The groups are shells around one centre, one inside the other: the same stretched ball of 5 dimensions in 8 sizes.
Some rows, each with its group after it:
[-48  -3   7 -14  -6   7  54  -8   6 -15  -3 -21  10  20 -41] | N
[-13 -10  27 -44  19 -24  31  57   8  30 -23 -49  31  69   6] | Y
[-27  -3  -9 -16  -3  -3  52   7  15 -14 -12 -18  11  15 -30] | Y
[-50  -6   7 -15 -12   7  44  -7   9 -27   3 -19   4   4 -52] | M
[ -2 -21  -6 -29   8 -24  30   9   7 -21   0 -16   1  23 -33] | N
[ 12 -15 -18 -29  16 -18  45   2  10 -20  -9 -12   9  33 -23] | R
[-14 -16   4 -32   0 -27  21  40  16  -8  -8 -29   7  16 -25] | Y
[-27 -17  13 -27   6 -20  35  17   3   0  -2 -28   9  38 -27] | Q
[-21 -11   3 -23  11   1  54 -18   0 -17  -1 -16  11  41 -35] | L
[  8 -15  -6 -37  11 -23  27  32  16 -13 -13 -24  12  26 -18] | L
[-21  -7  -7 -19   1  10  52 -23   8 -38  -1  -9   6  13 -48] | L
[-14 -12  10 -36   3 -29  21  56  17   8 -16 -38  15  28 -12] | P
[ -4 -16 -22 -16  10 -10  56 -29   2 -31   3  -1  -1  25 -40] | N
[ 18 -18 -22 -26  24  -9  57 -32   0 -32  -1  -1   6  43 -32] | N
[-30  -9   4 -20   5 -11  50   7   5  -1  -7 -24  12  37 -25] | Q
[ 18 -17 -18 -32  19 -13  45 -10   7 -30  -5  -8   8  34 -29] | R
[-20  -5  -2 -27  -6  -4  33  23  20 -24 -11 -24  11   3 -34] | P
[  4 -15  -1 -39   8 -10  26  17  14 -30  -7 -21  10  18 -33] | E
[ -9 -11   1 -35  -1  -9  24  28  19 -26  -9 -25  10   7 -33] | M
[ 43 -22 -13 -48  33 -34  31  29  10  -6 -18 -21  18  58   0] | P
[-33  -3   3 -21  -3   7  49   1  12 -20  -8 -21  13  17 -37] | Q
[  8 -11 -12 -28  24  -6  60 -13   3 -13 -12 -13  17  55 -18] | N
[-46  -3   4 -16 -14   7  42   3  14 -27  -3 -21   6  -2 -48] | P
[-29 -11   3 -18   8  -5  56 -13  -1  -9  -1 -18  10  41 -32] | Q
[-23  -9   3 -23   7 -14  47  15   7   3 -11 -26  15  40 -19] | R
[-32 -13   9 -23   0  -7  39   0   4 -16   2 -22   6  24 -40] | R
[ 17 -21  16 -53  27 -41  18  64   9  23 -21 -44  25  69   9] | M
[  8  -9  -7 -38   9 -10  31  26  19 -23 -16 -23  15  20 -22] | M
[ 22 -19 -16 -36  18 -17  36   3  10 -30  -7 -11   8  30 -27] | L
[ -3 -16 -18 -19  12 -13  53 -20   3 -25   0  -5   2  30 -35] | Q
[ -4 -13 -16 -23   3   0  43 -19  10 -47   1  -4   1   6 -49] | E
[-12 -17  -1 -23  17 -17  54 -10  -3  -4  -2 -17   9  54 -24] | L
[-17 -22  19 -36  11 -33  23  38   3  12  -5 -36  11  49 -16] | E
[  2 -13  -4 -30  23  -5  56 -14   0 -13  -8 -15  16  56 -22] | E
[-15 -13  35 -51  12 -25  14  71  13  23 -20 -54  28  55  -1] | Y
[-17 -13   9 -27  18 -11  54   0  -2   5  -8 -25  17  62 -17] | E
[-17  -3 -23 -12   0  13  64 -32  11 -43  -4  -1   6   7 -46] | P
[ 42 -24 -13 -47  33 -43  30  36   9   3 -18 -23  16  62   4] | Y
[-15  -8  -4 -26   4   4  45  -7  10 -31  -5 -15  10  19 -39] | R
[-28 -17  23 -34   4 -13  26  20   3  -8   0 -32  10  35 -33] | M

New rows, each followed by its group:
[ 27 -17  -5 -47  23 -17  30  20  12 -20 -14 -22  17  42 -16] | P
[ 19 -14  -2 -43  24 -15  38  20  10  -9 -16 -25  20  51 -11] | N
[-38  -2  11 -21   5   5  58   0   5  -1 -11 -27  20  43 -25] | M
[-17  -7  11 -35   4  -6  33  29  14  -9 -14 -32  18  28 -23] | R
[ -7 -12  -7 -29   3  -6  36   5  14 -32  -5 -15   7  12 -38] | Q
[-52  -6  16 -15   1   2  57  -8  -1   0  -2 -26  13  41 -33] | Y
[ -2  -7  -5 -32   9   3  44   2  13 -28 -12 -18  16  25 -30] | E
[-20 -15  16 -34  10 -31  29  47   8  21 -13 -39  17  50  -7] | E
[-40  -1   5 -17  -1   3  55   4   9  -5 -11 -25  16  29 -28] | N
[-33  -4   6 -22   1  -7  47  19  11   1 -13 -29  16  31 -22] | L
[-17  -3   1 -28   5  10  50  -1  12 -23 -12 -21  18  26 -32] | M
[ 35 -27 -20 -39  26 -34  31   8   7 -22  -5 -10   4  40 -20] | P
[-20 -15   0 -24   3 -16  38   7   7 -14  -1 -20   5  24 -34] | R
[-45  -9  13 -18  -1 -10  46  10   4   2  -3 -28  11  34 -30] | E
[-29 -10  13 -24  11  -8  52   3   0   5  -6 -27  16  53 -22] | N
[-12  -5 -12 -20   9  11  63 -27   6 -31  -6  -8  12  29 -37] | N
[-56  -1  15 -17 -12   1  43  21  13  -3  -9 -32  14  15 -33] | Y
[-32   0   5 -25  -3   5  45  18  17 -12 -15 -28  18  18 -28] | E
[-14  -7   7 -30  15  -8  50  16   6   7 -16 -30  23  55 -11] | L
[-44  -4  23 -26   0  -1  44  22   7   7 -11 -37  20  39 -23] | E
[ 29 -14 -15 -43  19 -19  32  28  18 -20 -19 -20  17  32 -13] | Y
[ -6 -22  -5 -24  17 -10  50 -31  -6 -27   8  -7   2  42 -41] | P
[-12 -11   9 -36   6  -1  32  14  12 -23  -8 -26  14  24 -33] | E
[ 25 -17 -27 -31  18 -24  41   6  13 -24 -11  -8   7  28 -20] | Y
[-27  -2   8 -30  -6   1  32  32  21 -16 -15 -31  17   9 -30] | P
[-11  -4  -5 -27   8   9  53 -10  10 -27 -10 -16  16  28 -33] | E
[ 18 -17   8 -53  16 -29  12  59  18  -4 -19 -37  20  37  -7] | P
[-17 -10  -5 -24   0   4  42 -11  10 -38   0 -12   5   9 -47] | L
[ 21 -12 -29 -27  15 -12  48  -4  15 -32 -12  -5   8  23 -25] | Y
[ 16 -13 -14 -30  31 -11  64 -16   0  -8 -12 -12  18  67 -11] | Y
[-28 -14  32 -39  12 -25  28  49   4  27 -13 -48  23  61  -6] | P
[-28 -12  24 -35   8 -18  30  39   7  14 -12 -41  20  48 -14] | Q
[-30  -9  10 -26   0 -15  36  29  11   2 -10 -32  14  29 -23] | Q
[  1 -17   3 -34  22 -27  42  20   3  10 -12 -27  17  61  -7] | R
[-28  -6  22 -39  -4  -5  21  47  19  -7 -15 -41  20  18 -25] | P
[-25 -22  22 -34   9 -29  24  30   1   8  -1 -35   9  46 -23] | P
[-23 -17 -10 -13   3 -13  50 -21   1 -25   7  -7  -3  21 -44] | P
[-12  -7 -19 -16   5  14  62 -41   6 -48   0   0   5  14 -50] | M
[ 44 -23 -10 -49  38 -37  35  29   6   3 -19 -23  20  71   5] | Y
[-18 -12   2 -28   0  -5  33   9  12 -27  -3 -20   7  13 -39] | R
[ 21 -21   3 -46  27 -27  30  28   6  -2 -13 -28  18  58  -8] | L
[ -6  -8 -20 -20   1   2  48 -15  14 -43  -4  -5   4   4 -44] | M
[ -3 -10 -20 -19  11   4  61 -32   5 -36  -3  -2   7  26 -39] | Q
[ -5  -8  17 -45  16 -11  32  43  13   7 -22 -40  28  52  -5] | P
[-17  -5 -18 -16  -1   2  53 -10  14 -33  -7  -9   6   7 -40] | M
[ 15 -11 -14 -33  21  -7  51  -3   9 -20 -14 -14  16  43 -19] | L
